The rows of a group lie close to one hidden flat surface of 10 dimensions, which may be shifted away from zero. Surfaces can cross.
In the rows, 128 means zero.
Some rows, each with its group after it:
[167  73 114 102 175 110 125 114 172 171 149 165 125  88 146  82  68 137
 160  73 128 137 108 102 189]	Q
[126 102 181 130 126 183  85 141 127 129 126 128 137 128 145 133 120 120
  87 179 161 161 129 143 109]	T
[146 126 117 172  84 124 114 156 107 150 113  84 130 157 125 169 185 104
  81 165 126 123 122 146  58]	T
[117 113 171 118 140 175 110 109 163 138 159 156 101 128 137 126 102 152
 139 129 161 143 137 150 162]	T
[146 140 115  91 159  76 137 124 126 126 111 183 131 100 111 120 114 163
 150 113 106  82 110 110 201]	A
[ 87 168 135 131 111 119  75 131 135 139 165 165 141 158 113 178 132 174
 146  83  98 101 131 175 153]	Q
[121 127 160 191 117 143 140  79 179 118 110  50 150 144 167 150  91 106
 150 154 195 151 144  98 161]	Q
[ 77 162 191 103 135 191 103 137 126  77 151 174 144 152 138 161 153 160
 148 149 174 128  88 107 120]	A
[122 140 123 106 170 117 143 148 109 113 114 189 133 106 119 112 116 139
 137 121 103 110 116 108 138]	N
[159 168 101 137 120 120 164  97 166 129  92  73 119 121 134 123 104 131
 134 134 128  89 102 107 125]	A
[140 149 144 143 129 147 145 153 128 152 112 130 126 123 137 133  93 121
 106 152 121 164 141 126  86]	W
[128 104 103 141 117  92 159  98 124 101 183  77 128 138 135 134 107 104
 199  92 132 159 141 118 123]	N
[153 166 132  86 116 122 116 149 129 161 125 144 152 103 117 132 119 166
 108 115  99 106 111 127 112]	Q
[111 105 165 116 157 159 154 140 112 123 145 197 100 119 131 114 123 124
 128 122 133 164 174 129 133]	A
[160 113 103  71 101 157  81 151 144 141 143 154 145  94 164 106 130 121
  86 125 111 120  79 122  78]	T
[140 129 154  88  98 116  81 186  66 178 121 158 151 126  85 134 170 156
  75 136  93 140 118 164  97]	N
[125 152 105 122 166 119 142 129 133 139 127 126 136 124  96 109 131 161
 151  73 102 114  78 111 121]	T
[152 155 139  94 127 120 127 126 134 152  92 108 172  91 114  88  93 153
 102 126 107 128 104 109 125]	W
[151 122  84 130  75 107  96 142 118 138 162 133  84 164 117 155 150 124
 147 131 119 106 100 181 103]	W
[132 138 158  68  80 166 150 142 141 164 183 164 161  80 168 159 135 139
 102 100 107 158 188 112  77]	W
[130 168 146  89  91 114 163 108 111 116  84 115 141 103 111 104 123 144
 127 163 133 111 153 119 153]	N
[160  90 131 138 141 117 155 119 136 134 101 115 117 120 135 115 141 116
 131 163 179 127 116  95 162]	Q
[112  90 146  90 185 131 144 122 150 132 212 196 124 114 125 154 159 174
 179  53 132 118 113  90 170]	W
[176 137 101  84  90 105 150 128 131 144 111 145 113 114 139 127 131 131
 148 138 139 106  97 107 133]	T
[129 124 117 129 134 134  95 194  85 164 125 195 135 131 130 105 115 104
 101 100  83 176 120 153  62]	A
[104 149 158 110 165 157 155  90 161 104 147 115 114 130 100 154 163 182
 132 126 141  76 120 112 153]	A
[211 116 171  97  98 128 150 155 143 243  86 199  75 126 124 144 146 168
 122 150 189 137 119 119 171]	T
[108 187 136 123 114 151 157 122 118  95 112 106 131 126 123 133 120 132
 117 162 121 115 143 123  95]	A
[116 153 167 103  81 156 128 157 109 136 154 153 159 111 152 181 142 132
  87 155 124 147 175 127  78]	W
[134 156  81 128  91 121 138 125 127 125 111  93 131 128 133 109 136 109
 122 120 109 117 113 136  89]	N
[ 98 181 154 140 125 150 124 141 131 122 111 185 101 146 122 198 170 170
  91 165 117  53 154 143 144]	T
[149 117 130  94 103 118 151 128 127 161 116 155 101 113 114 115 141 146
 117 128 122 108 156 133 156]	N
[105 135 121 126 107 107 101 126 100  97 153 119 147 128 114 149 118 124
 123 140  95 123 163 161 123]	A
[108 118 143 123 155 123 133 128 119 109 129 149 117 132 116 130 162 137
 126 136 130 112 139 125 159]	N
[161  83 108 131 159  87 129 124 128 122 113 118 137 107 134 106 116 109
 133 147 138 123 108 105 167]	Q
[142 164 125 120 134  91 146 150  95  98 124 176 136 116 137 163  91 126
 157 176 126 127 121 102 125]	N
[126  94 165 106 149 147 101 110 125 114  91 161 120 125 130  83 111 124
 127 171 178 138 132 131 199]	W
[125 205 134 128  78 102 136 116 103 110 114  60 146 142  96 147 107 151
 151 163 124 112 123 145 110]	T
[150 136 120 143 107 128 139 143 134 179 113 140 100 143 127 131 139 140
 126 112 127 130 129 138 116]	Q
[129  84 115 114 105 138 102 110 146 129 197  72 140 146 126 164 195 143
 139  93 139 110  82 131  94]	Q
[111 147 125 181 165 105 178 132  88  92  90  85 152 132 118 118 103  93
 136 155 118 160 158  97 106]	N
[ 87 113 170 123 152 185 122 131 128 117 170 155 114 142 128 144 147 136
 115 118 144 155 158 146 110]	A
[138 139 125 140 133 117 182 144 125 160 138 116 158 125 132 178 181 142
 122 102 121 120 132  81  85]	W
[204 122  65 123  83  83 156 105 160 176  79  87  92 122 130  77  98 109
 154 119 144 114  88 125 147]	W
[145 115 149 155  26 129 133 141 102 147 116 116 104 158 159 183 148  83
 122 200 172 167 184 156 100]	A
[148 164 131 104 108 124 135 133 140 146 149 111 145 117 126 153 119 150
 128 123 118 129 122 121  97]	W
[120 151 123 125 138 141 147 118 136 117 118 139 113 130 122 107 112 130
 144 114 125 126 124 128 127]	Q
[140  79 164 112 199 151 108 142 133 165 143 202 102 110 114  96 100 155
 131 107 142 157 114 137 165]	W
[111 128 102 165 173 139 173 110 153  78  97 146  92 124 157 123 112  96
 128 147 142  97 148 101 145]	T
[142 116 136 108 153 140 134 129 139 152 128 144 129 116 119 111 130 150
 125 107 130 134 110 112 130]	Q
[135 152 143  92 113 156 136 135 136 127 174 170 114 112 150 158  92 148
 141 124 124 143 152 135  99]	W
[129 159 175 147 169 186 186 139 158 198  99 152 128 129 122 117 129 159
 119  82 138 156 134  94 116]	Q
[186  56 125 127 128 120 131 151 122 208 132 121 110 139 109 104 156 124
 141  96 148 175  93 126 114]	T
[110  89 145 184 191 141 142 119 143 155 146 112 103 170  91 140 167 148
 155  81 151 139 120 122 156]	T
[149 110 117 168 150 141 156 114 171 165 118  89 103 152 121 140 164 138
 120 112 147 112 101 114 122]	A
[ 75 173 171  79 107 163 107 102 115  67 181 108 150  92 116 124  59 154
  99 151  77 138 213 186 112]	N
[ 99 114 157 111 152 134  74 114 135  93 157 148 144 123 140 127  85 137
 144 132 139 128 127 139 180]	A
[153 151 132 134  95 105 147 132 104 126  72 106 138 140 124 129 144 110
 134 172 159 126 114 107 126]	N
[106 134 209  45 123 181  72 132 109 107 160 146 162 109 102 151 160 192
  93 183 159 114 103 137 119]	Q
[102 122  99 151 146 124 136 108 143  70 152 128 115 147 145 157 153 114
 156 124 139  93 115 111 136]	N

New rows. What belongs after each?
[156 137 175 106  86  92 154 111 109 123  98 130  97 141 105 170 149 155
 166 196 197 114 128 115 197]	T
[122 132 121  72  98 181  74 140 164 116 162 172 129  99 180 137 123 130
  81 147 119 100 111 143  99]	T
[146 158 126 149 100 116 149 135 119 167 117  90 104 148  99 135 121 139
 133 126 118 137 141 157 105]	T
[120 101 163  89 108 179  32 162 105 124 169 132 170 111 136 123 125 124
  61 164 122 163 115 175  65]	T
[130 149 143 122 141 141  93 110 170 119 122 119 138 131 136 129 102 160
 148 137 161 100  64 107 164]	A
[113 138 130 140 131 143 126 135 102  75  75 154 115 124 139  91  92  90
 118 181 143 137 145 135 141]	W
[107 178 160 112 143 107 129 141  80 108 110 148 141 133  67 142 136 178
 136 148 111 103 132 138 149]	T
[134 119 154 165 127 131 115 163 111 129  88 157 110 152 142 183 174 115
 107 205 183 119 118 116 131]	N
[109 113 138 150 163 136 111 124 140 117 137 146 136 132 138 123 117 119
 152 119 142 138 112 120 149]	A
[137 143  59 133 100 155 110 136 171 126 159 154  82 138 173 151 119 106
 113 106  96  93 115 157  65]	N
[112 110 116 130 174 143 126 116 150 118 151 125 129 133 121 112 128 134
 145  80 122 126  92 118 133]	T
[126 123 127 112 142 150 103 127 144 135 145 133 140 136 133 134 150 145
 126 108 132 115  86 115 122]	T
[134 136 103 109  96 115 161  98 146 109 144 114 106 123 145 126 120 111
 154 122 136 109 138 121 142]	N
[134  75 183 143 166 174 146 107 159 145 132 146  91 128 137 117 100 122
 124 151 184 168 170 128 171]	A
[123 114 136 140 136 152 118 125 126  96 124 124 121 129 144 118 117 107
 119 169 152 136 139 122 130]	T
[ 99 137  80 149 174  92 140  91 138  59 145  70 160 129 127 125 129 114
 169  91 106  92  89  93 143]	Q
[166 118 123  95 104  95 101 123 135 133 121 165 109 104 142 115  68 128
 141 162 138 119 135 147 188]	Q
[ 96 190 108 139 138 150 115 130 129  98 125 115 150 123 115 131 115 142
  98 120  78 101 128 148  80]	T
[ 95  98  95 181 196  83 142 125  95  82 116 113 141 126 118 104 118  90
 138 111 100 133 155 114 146]	A
[123 105 128 160 129 149 126 126 144 136 142 137  94 153 135 169 173 123
 108 140 153 106 137 138 126]	T
[112 104 148 135 123 114  99 135  97 114 160 118 147 150 122 156 157 123
 145 138 145 147 117 136 137]	N
[147 135 149 131  98 109 144 123 127 162 129 131  93 153  98 164 157 161
 144 138 143 117 136 149 148]	T
[162 111 133 116 114 125 129 138 123 177 129 136 104 131 108 105 111 135
 126 120 120 165 138 155 120]	T
[178 156  85 106  99  79 182 126 112 133  82 128 104 115 120 104 108 119
 151 150 122 123 125 113 128]	T
[ 89 141 107 169 160 125 146 107 140  42 159 128 112 143 155 180 126 111
 155 144 130  90 142 106 127]	N
[139 143 151 153  83 108 133 128  79  96  97  64 131 146 116 138 117 103
 126 209 161 157 152 145 120]	T
[ 89 112  96 136 161 120 107 136  65   4 121  91 180 109 134  90 118  60
 113 176 107 138 121 112  94]	T
[153 106  91 110 158  72  88 159 105 146 118 157 140  96 111 101  94 125
 108 116  64 120 117 153 134]	Q
[107  93 148 135 131 158 160 125 132 122 131 156 126 116 174 121 140  85
 121 134 162 163 182  95 137]	W
[158 102 128 115 111 102 153 106 127 131 127  98 119 142 120 118 136 131
 189 134 181 141  92  99 158]	T
[126 101 134 106  64 160  90  96 152 124 189  94 113 142 156 142 134 118
 144 125 154 141 138 161 122]	N
[126 147 144 133 123 108 125 139  92 111 107 106 163 127 116 128 122 118
 135 152 131 141 123 114 120]	N
[126 112 134 150 116 133 142 111 135 127 138  95 108 145 132 133 115 114
 145 143 154 143 143 140 132]	T
[154 126 154 115 115 149  94 153 118 188 138 106 155 135  99 122 133 163
 111 107 127 162  92 146  87]	T
[109 135 147 129 132 155 119 119 124 105 107 110 132 127 131  98 115 114
 111 153 142 144 138 135 130]	N
[131 118 102 127 145 128 149 115 152 112 132 150  98 122 143 128 136 120
 138 118 134 100 121 106 143]	T
[147 150  98 151 166 108 161 176 109 137  99 195 104 107 134 136 107 116
 102 137  88 117 143 118  98]	N
[140 170 131  87 119 123 143 118 123 107 108 132 138 114 123 118 103 145
 143 151 136 104 103 114 135]	T
[163 150 111 129  81 150 144 116 165 152 109  94 115 128 157 122  99 110
 118 143 145 135 114 124  97]	T
[150 189 108 142 102 100 161 135 116 160 110  74 127 145  87 132 116 147
 137 103  89 127 117 146  91]	T
[119 105 160 145 132 153 114 117 122 106 122 112 140 137 137 112 103 104
 149 155 176 171 133 121 142]	N
[155 142  52 174 150  83 157 150 127 101 145 147 116 137 163 154  97  86
 178 116 108 118  88  99  75]	N
[131 127 125 108 114 101 131 115 125 110 142 163 116 128 144 134 115 126
 167 133 138 120 131 122 165]	A
[146  91 127 122 152 138 124 125 131 118 125 117 133 111 138  85 108 105
 142 127 156 162  94 114 125]	T
[ 70 145 159 132 168 165 104 113 116  54 128 111 166 124 132 106  69 114
 134 154 134 155 135 125 131]	N
[152  88 145  73 148 164  93 144 161 141 126 211 132 102 169 127 167 140
 103 142 171 103  68  83 156]	T
[125 144 111 113  99 132 116 123 121 121 132 107 135 123 130 108 116 120
 124 118 106 133 128 141 105]	N
[117 137 136  97 156 130 109 136 118  96 139 175 138 110 130 101  93 135
 142 127 126 131 112 123 138]	N
[157 129 131 134  99 149 156 134 145 157 151 140  95 132 154 149  99 117
 132 132 144 157 153 131  95]	W
[106  69 150 131 138 149 119 100 144 111 187 130 110 140 138 144 132 116
 157 117 161 149 154 142 159]	N
[139 136 134 149 125 120 131 132 118 138 115  79 148 150 105 141 164 137
 139 123 151 122  77 107 115]	T
[118 115 146 133 160 139 131 131 119  95 103 142 126 120 125 116 121 119
 121 160 143 129 127 113 139]	T
[151 170  97 106  85 115 152 113 145 126 124 130 101 119 133 128 105 138
 138 134 121 102 127 136 126]	T
[144 158  96 125 118 100 107 162  98 118 138 170  80 153  98 163 125 149
 146 150 113 100  94 168 105]	W
[ 94 206 140 138 143 131 139 118 117  94 103  86 157 135  93 130 108 160
 134 135 111 109 110 125 113]	T
[112 130 139 134 145 125 159 108 139  99 120 108 115 123 119 135 146 141
 128 146 141 104 144 112 158]	A
[148 124 128 106 104 118 142 103 147 132 161 118 104 133 127 124 116 141
 180 116 157 129 115 127 151]	T
[136 104 114 119 121  91 104 138  92 153 178  96 137 152  80 144 187 157
 148  80 104 127  96 156 111]	T
[ 89 156 140 145 157 135 117 127 121  74 193 133 116 159 122 192 116 158
 176 126 130 115 103 134  97]	W
[161 178 132 113 123 116 110 132 114 119  43 101 149 104 101  69  61 131
 107 184 130 120  91 137 147]	W
[ 95  80 131 156 178 124 142 104 116  86 151 141  88 138 115 122 125 116
 154 139 147 136 174 144 174]	T
[154  94 116 128 141 166 109 138 151 145 116 111 141 118 157  92 122  99
 101 123 149 151  94 110  97]	T
[ 97 176 166 138 111 177 155 129 124 126 113 161  78 168 109 127 137 141
 136 137 150 137 146 158 120]	Q
[176 176  98 116 116 128 161 111 179 161 102  99 112 111 123 111  95 158
 122 106 107  89  89 119 111]	A
[133 129 122 134 153 161 153 133 140 156 122 113 122 127 113  93 136 129
 113  85 113 152 120 124  78]	Q
[127 136  84 152 160 148 144 132 164 101 132 154  95 125 165 117  83 100
 128 114 111 114 130 123 101]	N
[163 129 150 108  78 166 161 104 176 161 141 116  78 117 148 128  95 141
 133 153 168 137 158 143 136]	A
[159 127 127 120 113 156 150 120 191 209 168 114 139 120 143 130 122 154
 136  51 117 146 115 109  98]	Q
[104 123 167 104 155 164 133 130 126  96 131 211 124 129 152 122 117 131
 164 128 179 151 124  97 164]	A
[ 96 145 141 130 127 144  93 141  93 100 115 117 159 134 110 128 152 128
  95 150 114 122 128 145  99]	N
[129  90 170 164 124 132 107 136 107 143 124  96 116 143 120 167 148 122
  79 180 142 143 182 166 140]	A
[138 138 124 124 124 145 150 113 142  88  87 123 125 114 165 101  95  93
 129 178 167 124 116  83 132]	T
[125 157 201  82 122 183  86 128 151 139 131 184 126 113 136 154 112 184
  99 170 165 120 123 142 159]	T
[137 144  94 106  94  80 137 123 113  95 183 112 144 129 129 151  96 121
 192 112 115 146 118 121 104]	N
[139 101 106 109 121 128 173 121 145 162 178 148  71 129 118 137 166 143
 139  75 102 115 164 142 119]	A
[117 133 171 152 170 144 125 133 126 136  89 152 134 130 124 117  96 138
 122 153 142 141 146 121 163]	Q
[130 124 103 122 129  98 144 118 125  98 186 136 125 125 142 146  79 121
 179 102 108 149 136 128 110]	N
[129 129 148 142 147 162 140 124 159 154 198  80 145 127 138 171  97 154
 140  89 120 163 128 128  60]	W
[154 149 106 143 154 114 210 120 146 146  74 142  99 132 127 120 158 132
 153 120 154  93 105  64 148]	A
[164 127  69 171 127  98  99 167 121 179  88 121 148 134 137 103 114  93
 120  93  96 147  76 123  78]	A
[118 103 108 152 157 143 116 155 102 125 129  72 141 139 101 105 164 109
  87 126  96 147 109 137  57]	Q
[162 151  76  71  83 125 107 162 132 152 140 184 112  96 146 130 145 132
  76 115  64  90 110 149  68]	T
[141  93  79  96 126  69 179 100 125 148 188 110 114 108 109 102 131 130
 189  41  88 140 144 120 144]	N
[124 112 124 151 149 173  98 145 146 116 128 154 110 136 159 117 105 103
 102 141 134 144 122 144 100]	N
[ 90 138 120 129 175 129 134 112 112  65 143 136 121 126 118 114 100 128
 147 129 111 122 146 137 151]	T
[116 198 153 143 148 170 129 146 139 134  77 130 151 127 117 132 115 153
  83 149 119 107 112 113  96]	T
[124  90 152 117 121 133 115 104 123 118 145 119 135 134 128 111 128 127
 162 130 173 156 118 125 167]	N
[110 106 110 141 148  50 116 147  63  99 183 117 161 153  97 179 184 138
 190  97 109 130  95 109 119]	N
[173  97 151 125 120  64 148 149  49 173  90 101 171 131  90  97 131 119
 159 136 156 205 115 102 136]	N
[123  78 163 145 115 113  88 157  45 115 141  92 140 154  85 143 161 108
 114 184 143 177 142 169 108]	T
[ 82 112 134 127 118 137 137  95 134 100 149  88 120 142 102 159 216 136
 106 118 119  75 169 149 151]	N
